The rows are grouped in 4 different ways at once. Each group adds its own fixed numbers to the row, and there is some noise. The rows also spread widely along 13 directions, which tell nothing about the answers.
Some rows, each with its group in each grouping after it:
[-17 -13  28  -5 -10  14   7  26  -1  -7 -12 -10   3  22   5  32  -3 -31
  -2  -9 -18  -7 -25  13 -24 -30  14]	q759 K fegev E
[ 15  -7 -23 -57  23 -12  -1  17  34  -9   3   4  11 -18   8 -28  37  37
 -20  41  13  23  40 -37 -23  22 -56]	q737 L vudev D
[  2  -7 -27  11 -19  -3   8 -18  13  -7   7  -4 -17 -11   8  22  24  17
  -7  14 -13  -6 -40 -22   2  -9   6]	q309 K nam E
[-11 -16  28 -28   8   7   2  27   2 -19 -16  13 -14  17  -9  17  35  -4
   9 -11   2  -6  15   4   2 -13 -19]	q737 C nam Y
[ -1  14   0  22  -2  16  -9  -6  -7  44  20   7  -5  19  -1  -2  11   6
  -2  -8 -23  27   2   2  23   2  16]	q759 Q kenu G
[  8   5 -11 -45  18 -23  39   4   4 -43  -2  10 -20  14 -19 -19  -5 -10
 -18  61  48  -6  24   0 -38  -7 -68]	q309 F fegev N
[  9 -12  14  23  19 -40  11 -17  19 -11  27 -11 -23  -5   2 -20  23  29
 -38 -12   9   8   1 -11  12   8  -6]	q759 C kenu N
[  8  17  16 -40   9   4  12  17   1  -6   9 -10 -35  10  -8  -3  35 -20
  -6  24  -4  13  30  -1  21 -24 -36]	q737 F tasam D
[ 16  32 -10   3  10  25 -39  -4   1  50  20   7   7  20  16  -3   7  23
   9  18 -47  15  32   0  50  14  -8]	q759 L tasam Y
[  4  -6  21 -36  10  11 -13  42  -7 -14  -3 -15   9  10 -10 -24  35 -34
 -15 -22 -12 -24  25  11   2   9  -3]	q759 Q vudev G
[ 25 -10  -3   2   3 -10  21 -35 -15 -14 -20  49 -16  24 -25 -14   1  12
  12 -31  11  -5 -40   5  17  -5   8]	q737 K vudev N
[  2  -2 -19  33 -29 -11  10 -13  22  17  25 -20  -8   3  -7  -5  26  -9
 -16  -8 -14   3 -41 -11   0  -8  19]	q759 K nam Y
[-15 -27  10 -10   1  13  13  14  -1  -6 -17   9  37   5  29   4 -24   7
 -12 -16 -12   1 -30 -15 -54   3  22]	q737 Q fegev G
[ 23   4 -10  -6  -5 -12   3  -8  36   3 -10 -15   8  13  11  16  -8   5
  14   5 -36 -19 -10 -15  13 -14 -23]	q737 L nam D
[  3  -8   9   0  -8   7   0  12   3   8 -35  30  22  41 -24   2 -19 -20
  28 -21   7 -12  -6  26  -6   7  -5]	q759 L tasam D
[-17  -5   8 -25   5  18  -7  23 -12  14   9 -15 -12  16   2  25  25   7
 -13  21  -6  19  16  -5 -14 -16 -12]	q759 C vudev G
[-13 -22  25 -22  39 -15  12  10 -14 -19   2  -4  -8 -12  -5 -13  -2  28
 -22  10  59   6  23  -1 -37  13  -9]	q737 K tasam D
[  1 -13   0 -12  10  28 -16  16   6  49 -13   3  52 -12  20  -1 -22  32
   6 -13  -8  35   4 -23 -28  20  19]	q759 C kenu D
[-22 -15   9  18 -15   9   9   3  -9  10 -23  43 -10  47 -40  23   8  -4
  27 -16  26   9  -9  25  -5  -4  -1]	q759 Q tasam N
[  9  18 -11  -5   6  14  -5  -3 -30  34  14  -5  -5  32 -20 -12 -17 -12
  -8  16  -7   7   7  13   9   0   0]	q759 K kenu E
[  8   9 -10   6   7   7 -26   0 -14   4  13 -21   6  -9   0  -3  -1   1
 -12  17  -2 -30  20  14   3  25  -2]	q759 K vudev N
[  8  15 -15  29 -10  -4 -12  -9  10  41   8 -27  -4  18 -49   5  -3 -10
  18   2  25 -13  17  25  15  10  -4]	q759 K tasam N
[ 15   3  -5  -6  13   3 -17 -26 -10 -10  -8  14 -29 -33  -6  20  22  32
  16   8  30 -12  10   0  17  10  -3]	q737 F vudev E
[ 11  21   1 -12  18  30  -9  -8 -32  15  -2  41  -8 -19 -10 -17  16   8
  17   1  26  12  12   9  25  20  15]	q309 K tasam N
[  7  17  15 -14   2   2  23  12  -7  11  13 -15 -10  40  -6 -14 -10 -35
 -16  13 -20  11  -2   5   4 -25 -11]	q759 F tasam N
[ 40  35  15 -19  31   0  -1  -8 -11  11   2  -6   6   8   7 -28 -40  -9
   8  13  -6 -12  22   5  18  -1 -13]	q759 Q tasam E
[  9 -14   0   9   4  -5  -2 -15 -26  23  -7 -13   0  47 -35 -10 -34  -3
   0 -32   5 -16 -24  17   4  -6  19]	q759 K vudev D
[-19   8  18  -8  15  47 -32  27 -56  -6   5  35   4  -8  16  -6  14 -13
 -10   3  -1  -7  18  29  -3  29  26]	q759 K fegev E
[ -6  13  20   3  13   9   7   2  -6  15  17 -26   1 -16  35  25 -22   3
  -8  24  -9  13  -2 -12 -27 -15  14]	q737 C nam E
[ -2   3 -19 -36   0  37 -12  21 -32  39 -14  18  29  58  -9  -6 -29  -4
   5  18 -25  13  -1   3 -11   6  -6]	q759 L tasam E
[  8  25 -19   1 -17  25  -3  -6 -32  19   7 -19  -2  -8  -2   5 -15 -40
   4  19  -3 -14 -18   8 -13  -7  23]	q759 Q vudev D
[ 12 -15  -4  -6   8 -15  12   5  14 -22  -9  22  15  11  -4 -25   3   8
 -10  -3   9  -9  -4  -3 -21  20 -17]	q737 K nam E
[  4 -12   5 -17  -9   2  20  13   6 -24 -24  21   6  24  -6   5  -3 -20
   6  -2  -6 -15 -19   5 -20 -10 -14]	q737 K nam E
[-20   0  38  -5  48   9 -16  20  -3  62  22 -32   4  -5 -17  -8   0  30
  -5 -11  39  50  43   1 -18   7  22]	q309 K vudev E

New rows. What belongs after each?
[ 12 -22 -17 -14   6 -32  20 -26 -26 -36   2 -28 -32  -7 -29 -20   3   0
 -28  -8  42 -41 -30  -8 -17  -1   6]	q737 Q vudev D
[ 14  -1   7 -30  12  -1  -8  17   4 -39 -16  28   7   9  15  -6  12  -4
  -5  21 -12 -23  18   9  -4  14 -34]	q759 L vudev E
[ -9   2  10  27  -3  10 -22   6  -4  50  23 -33  -1  18  -9  11  13   2
  -9 -23 -28  13  -2   4  16  -3  29]	q759 C vudev N
[  8  31   3  24   1   3 -14   1  16  13  13   3   6  -1  18  12  -5 -11
   9  30 -17  -7  21  14   7  10 -12]	q759 L nam E
[ -4   3 -10  -4  -5   6   4   9 -12 -24  10  -3  -1   1  10   0   3 -18
 -24  30  -9 -22  -2  10 -21   8 -11]	q737 K fegev N
[  9 -16  -1   4   1  24 -15 -10  -6 -12 -26  38  41 -28  47   9 -17  33
   8 -22 -20 -15 -34  -9 -13  22  33]	q759 K fegev G
[-15 -37  -9   4 -18   6  12   3 -25  -2 -27  17  11  45 -23   8 -23  -9
  -4 -26   2 -14 -40   9 -28   0  18]	q759 Q kenu D
[ -1   8 -19   3 -29  23   0   6 -18  18  -1  25 -14  39 -35   0  31 -27
   9  -1  -4   1 -12  21  19  -4   2]	q759 K tasam G
[ 15  14   5  29  -9  -2   3 -26   9  13  -6  19 -22   6 -20  18  10  -3
  35 -20   3  -7 -12  11  29 -10  11]	q737 Q nam E
[ 15   8  -6 -13  -2  28 -10   4   4   7 -31  62  30  13  14   0  -8   4
  37  -2 -19   4  -3   3   6  15  -8]	q759 L nam D
[ -4  14   8  10   7   3  -1  -5 -17  17  18  -4 -28  14 -18   7  11   1
  -3  11  20   8  10  18  15  -8   1]	q759 K tasam G
[ 19  23  18 -17  37 -19  21 -16  19   0   8 -21  -9 -18   8   0 -26  16
   5  28  28   6  18 -14 -12 -19 -24]	q309 Q fegev N
[ 41  -7   0 -32  13 -31   9 -13  43   5 -21  -8 -11  26 -39 -11  22  23
  24 -29   4  -7  11 -17  29 -18 -39]	q737 Q vudev G
[ -9  -2  11  39  10   9 -30  -6  -3  24   6  -3   7 -27   7  15  -2  28
  15 -16  18  -7  10  12   5  26  31]	q759 K nam D
[  7  22  -6  -6 -17  17  12  13 -26  -1  15   5 -11  31  -9 -29  14 -59
 -17  10 -25 -11  -5  17   8  -4   3]	q737 Q tasam Y
[ 25   0 -12 -15  -6   7 -12  13  -5  -6  -1 -10  14  17  -9 -30  10 -22
 -12  -9 -26 -38  -1   8  21  16  -3]	q759 K tasam Y
[-27  -7  26   7  -1   8  13   7 -18 -12   7  19 -32  -2  -4  18  35 -12
   1  -4  25   9 -11   9  -8 -16  18]	q759 Q nam Y
[-14 -18   4 -17 -18  22  13  14 -11 -41 -25  76  -1  22  13   6  32 -14
   1  -3 -11   1 -36   7 -17  -3  -2]	q759 L fegev Y
[ 31   2  -7  17 -12  -4   1 -20  25 -26 -20  36   9  -6  14   7   4   5
  14  -2 -26 -27 -10   8  22  16 -17]	q737 K kenu N
[ 2  5 25 -5 17  0 -2  1  1  1  4  6  0  6  8 -3 -2 -3 -1 -6 -3 -1  0  7
  1 -7  4]	q759 L fegev Y
[-30 -21  19 -15  10  10  -2  16 -25 -24   6 -27 -23 -32   0  28  27  -2
 -19  10  36 -17  -3   6 -30  -5  21]	q309 K vudev Y
[ -8 -35   5 -31  27   0 -18  39  -2  -6   8 -15  33  -4  12 -43  13  23
 -51 -11  -5   4  26 -17 -28  42   1]	q759 F kenu E
[ 17  22  39  16  16   0  -6  -2  20   4   0 -11  -5 -29  11  17   4  -8
  18  -4   4  -1  19  17   7  -7   7]	q737 K vudev E
[ 27  22   8  10   3 -13  -1   0  52  13   3 -31  20 -32   3   1  -3  -7
  16   7  15 -11  24   3  -8   1 -14]	q759 K fegev G
[ -4 -16  -1   9  -1  -4  -3  30  12 -25  13  19  32   7  38 -34  13   0
 -44   9 -31  -1   4  -6 -33  39 -10]	q759 C nam E
[  1 -16  -6 -29  28  -3 -16   3 -12  13   6 -13 -10  10 -19 -11  13  46
 -15   5  22   7  18 -14   8  13 -11]	q759 K tasam E
[ -5   0 -17  -1   1  17 -10  -1 -25  23   6  12  -5  15 -22  -4  15   9
   4  -4  14   2  -2   5   6  10  11]	q759 K nam G
[ -2  19  22   6  12   0   9   8  -5 -12  16   2 -15  -5   9  -6  13 -19
  -5  12  10  -7  22  12  -4   2  -6]	q737 Q nam G
[  6   9 -11   9 -27  -5  15  19  19 -47  10  28  -8   5  16 -17  38 -42
 -33  38 -24  -9   8  14 -11  16 -36]	q759 F kenu E
[ 19  -3  22 -12  21 -10   2  -7   3 -17   5   1  -6 -33  18 -15  19  13
 -13 -12  12  -1  -3 -12  -2   3  10]	q759 C vudev Y
[  7  -1  -6   6 -16   7   9  -2  -2  -8 -19  33  18  24   3  -3 -18 -24
   6  -1 -15 -12 -24  16 -19   6   0]	q737 L vudev D
[-16 -13   5  -2 -11  -2  18   3  -2 -14  -2  -7 -13   0  -4  19  14  -8
  -8  -1  20  -3 -27  -4 -31 -19   9]	q759 Q fegev G
[ 22  22   6  -1  28 -12  -3 -12 -22  13  26 -17 -16  42 -10 -33 -22  -7
 -25  10 -18  -8  21  13  26  -1 -17]	q759 F vudev N
[-28 -21   9  17   9  10 -18  15 -26  13  15   2  -8   8 -20 -11  25   8
 -23 -15  28  13   8  17 -16  24  27]	q759 K vudev D
[  2  -8   0 -11   2  -8  -1   3  12 -13  -7  11 -13   3 -24   5  36   8
  13  -6  23 -13  13  -1  10   6 -19]	q759 Q nam N
[ 18  -3 -13   5  -4   2   1 -20 -14  15  -4   5  -3  36 -18  -8 -17   3
  -1 -23 -22 -10 -35   4  16  -8  15]	q737 K fegev E
[ 27   5 -22  13  -4   1  -5 -17   6  16   1  -6  23   0  11 -15 -28   7
  -6   2 -28 -12 -11  -6   3  18   3]	q737 K kenu D
[  8   4  19 -25  32   5  -6  -1 -33 -15  -7  29  -4  19   1 -19 -15   7
   0   7  14 -16  17  16  10  12 -12]	q759 L tasam Y
[  8  18  -1   0   5  10   4  -6   3  26   9 -22   8 -16   8   9 -20   0
   2  20   7  11  -4  -4 -25  -9  10]	q737 K fegev E
[-13  -1  37  -7  10  15   0  15  16  10  10  -9 -15 -12  39  37  34  17
  -5   2 -35  36   7 -16   5 -28   6]	q737 F vudev G
[ 13  -9   6  21   5   7 -11  -8  -7  -7 -25  60  15  13 -11 -16  -6   9
  16 -28   9 -11   2  28  14  34   4]	q759 K kenu D
[  5 -13  11  -6  -2   7  -5   9  -6 -24  -6  13  -4   4  13  -2  18  -9
 -13 -11 -25 -19  -5   7  14   4   2]	q759 F kenu Y
[-16  -1 -44   5 -10  20 -12 -10 -41  33  15  -7   1  28 -21   1 -15   9
 -14  21  13  -4 -14   1 -23  13  13]	q759 Q fegev G
[ 25  17 -24   1   6 -30   8 -25  27   3  18 -35 -21 -28 -28  -3  16  14
  -4  37  47  -7  18  -6  -7   2 -32]	q759 K vudev N
[-12  -7 -33  10 -31  34 -17   4 -24  19   0  -6   9 -12 -12  17  20  -8
   0  -2   2 -14 -30   4  -7  18  38]	q759 K tasam N
[-18  -8   3  34 -10  29 -16 -13 -34   9  -4  42  -9  12   4  24   5   6
   7 -12  -9   2 -18  24   4  11  32]	q737 F vudev Y
[  5   5  30   2  30   5   0  -5 -53  -9   8  36 -14  46   9 -34 -21  -8
 -16 -24 -28  -9  -5  18  25   4  17]	q737 Q nam E
[ 28  13   3 -18  16  16 -16 -11  23  34  -9 -14  22 -33  22  11  -9  32
  26  -7  -9  10   5 -24  12  -5   9]	q759 F fegev G
[ 31  17  19 -47  22  16  -4  19   9   4 -16  20  11   1   0 -25  16 -11
  17  -2  -9  12  29   0  16  -2 -24]	q759 K vudev D
[-11 -17   5  36  13 -10 -18 -17 -13  -4  18  13 -20  18  10   8  15  45
 -23  -5 -10   0  -5   9  16  13   8]	q759 K vudev G
[ -5   9  13  21  33  -7 -18  -3 -27  16  21   3 -12   7 -30 -24   3  14
 -11   4  53   1  45  35  -2  33   1]	q759 K vudev G
[-11  19 -17  43 -20  12   0 -13 -21  26  20  -1  -8  10 -18   6  -8 -25
   1  13  14  -4  -9  24  -7   9  21]	q759 F nam N
[ 26  38  12 -17  21  14  -4  -8 -26  22  10  -7 -14  15  -7  -9 -14 -19
  16   5  -8 -10  14  14  35 -15   0]	q759 K nam G
[-43 -13  19   7 -10  26 -19  28 -11  13  11 -31 -14   4   9  53  31  -8
  -7  11 -15   2  10   8 -17 -13  15]	q737 Q vudev Y
[  2  29  -3 -12   2  11  -6  12   3  23   2  -9 -10   0 -39   8  20 -27
  29  16  39  -8  40  23   3   5 -15]	q737 L nam G
[ -9  -8  33  -6  14 -13   9   9  25 -12  -3 -10 -27 -15 -14  26  35   8
  14  -4  35   0  19   3  -2 -17 -14]	q737 K nam Y
[  2   9  30  11  17   6 -22   9   6 -10   5  -4  -9 -46  12  11  27   4
   5   3  19 -11  40  18  13  20   1]	q759 K kenu D
[ -6   8 -35  10 -16   7 -16   2  -1  39  25 -25  -7  13 -22   1  24   1
  -6  12  -4   4   2  -8   3  10   4]	q759 Q nam E
[-16  -5 -23  13 -27  29 -11  -5   2  14  -2  16   8 -15  31  45  21  19
   5  15 -32   9 -32 -15  -4   6  23]	q737 L tasam N
[ 16  21   4 -14  11  -2  12 -14  -7  20  29  -8 -37   4  -4 -10  25   5
 -15  14 -10  29   8 -13  28 -21 -10]	q737 C kenu Y
[ -9   1  13  37  -1  -5  -9   6  27 -11   2  35  -6 -14  -4   2  42   1
  14  -5  21  -7  31  21   4  30 -11]	q737 Q nam Y
[ -6 -18 -19  11 -32  13  -2  -5   2  10 -12   5  -1  -7  -8  26  28   3
   7 -22  -7  -3 -49 -11  -2   0  37]	q737 L tasam E
[ -2  -3  11 -10  -9  36   3  13 -27  10 -39  54  16  46 -16  12 -21 -25
  36 -20  -8  -1 -23  24  -7  -7  11]	q759 K nam E
[ 17  11   2  -3  -6   6  11   0  15  10 -15   9  21   3   6   8 -19 -17
  13   2 -11  -3 -12   3  -8  -3   1]	q759 L kenu N
[ -6 -53  37 -30  45 -28 -22  20  30 -18 -11 -14   6   3  11   3  30  74
 -19 -38  -1  -1  17 -28  11  12  -8]	q759 L tasam E
[ 29  20 -37   3  -4  -9 -24 -17  10  24  24 -33 -20  -3 -33 -15  30   8
  -4  19   5 -16  25   2  36  14 -23]	q759 K vudev D
[  2  12   2  57  -2   1  -9 -35  11  30  12  13 -20 -18  -6  25   8  27
  19  -3  15  12  -2  15  25   8  20]	q309 K kenu Y
[-19   7  14  46  -2   5   2  -9   7  51  21 -24  -4 -13  -7  27  -1  10
  11 -11  24  26  -7   5 -15  -6  40]	q737 K nam G
[  8  -7  -8 -29   2   2   6  -2  -9   2  14 -42 -16  12  15  17   4   9
 -28  15 -42  -7 -16 -22  10 -29  -5]	q737 K kenu G
[  6  10  19 -30   4  16  23  11 -26   7  -7 -19   6  17   3   8 -34 -34
  -1   9   3  -4 -17   4 -25 -30   8]	q759 C tasam G
[ 20  10   1   0   3  -1  -4 -14  12  21 -11  -3  -1  19 -12   5 -14   2
  24 -12  -9  -7  -2   1  19 -13  -8]	q759 Q fegev D
[-30 -19   3 -33  13  39 -25  30 -49  15 -20  -4   9   0 -24  23  -6   4
  10   9  46  -9  21  18 -28  17  13]	q759 K tasam D
[ -2  -4  10  25  13 -17   1 -13 -12  12  13 -22 -15   9 -26  -7 -14   3
 -12  -8  32  -6   3  18 -12   5  10]	q737 K vudev D
[ 10  -3 -38  11 -20  -5  -6  -8  17  26   5  -7   5   9 -34 -10  22   0
  -3 -10  -1  -6  -4   0   9  23   1]	q737 L kenu N
[ -1   4  11 -14   8  25 -26  31 -11  12  -9   6  15  15 -19 -17   9 -21
   8 -15  -3 -12  39  27   6  24  -4]	q737 F fegev D
[ -5  -6  27 -42  17  34 -30  52 -11 -16 -17  -4  28 -14  21   3  13 -14
   1   6 -11 -24  41  13  -6  23  -8]	q759 K tasam D
[  1  -8 -18  17 -19 -15  16 -19   3  10   7 -37 -19  30 -23  24 -15  -3
  -9  15   2 -20 -31   3  -9 -24  -3]	q737 K tasam Y
[-28 -26  11   2   4  -1   2  16 -21  -6  -2  -4  -6  24 -29   6   0  -1
 -14   7  45 -12   5  22 -33   9   0]	q759 K tasam Y
[ 14  -4   4  15  -2   6 -13  -1  24  25 -15  14  18   7  -1   3  -3  15
  19 -24 -21   6  14   6  17  16  -3]	q737 F kenu D
[ 27  -5 -38  -2  -8   2 -14 -23  13  20 -19  -7  15  -7 -14  12 -16  30
  20   4   7 -17  -8  -9   6  12  -8]	q759 K kenu D
[ -2  17   1  13   1  21  -6  -8 -62  43  -1 -22  -2  61 -48   1 -70 -47
  13  -6  14 -29 -11  49  -3 -13  25]	q759 K fegev D
[-10  -7   5  -5  17   6 -22  20 -39 -14  12  -8   8  22   4 -20 -17  -9
 -36  11  -3 -32  24  22 -16  27  -6]	q759 C fegev D
[  5  19   2   3  -9  19  -9  -8  -4  21   2  21 -28 -15  -3  23  41   6
  24   8   8  21   6   1  30  -8   0]	q759 C tasam D
[-36 -11  48 -12  20  22  -6  37 -31   8 -15  12   5  23 -17  17  -8 -20
   9 -13  35   7  18  34 -27   3  19]	q759 L tasam E
[  6   2   8 -25  -2  14   1  23   6   8  -4 -18   7   5  -1   4  15 -15
  -1   0  -9  -3   1  -2  -1 -12  -2]	q759 K tasam G
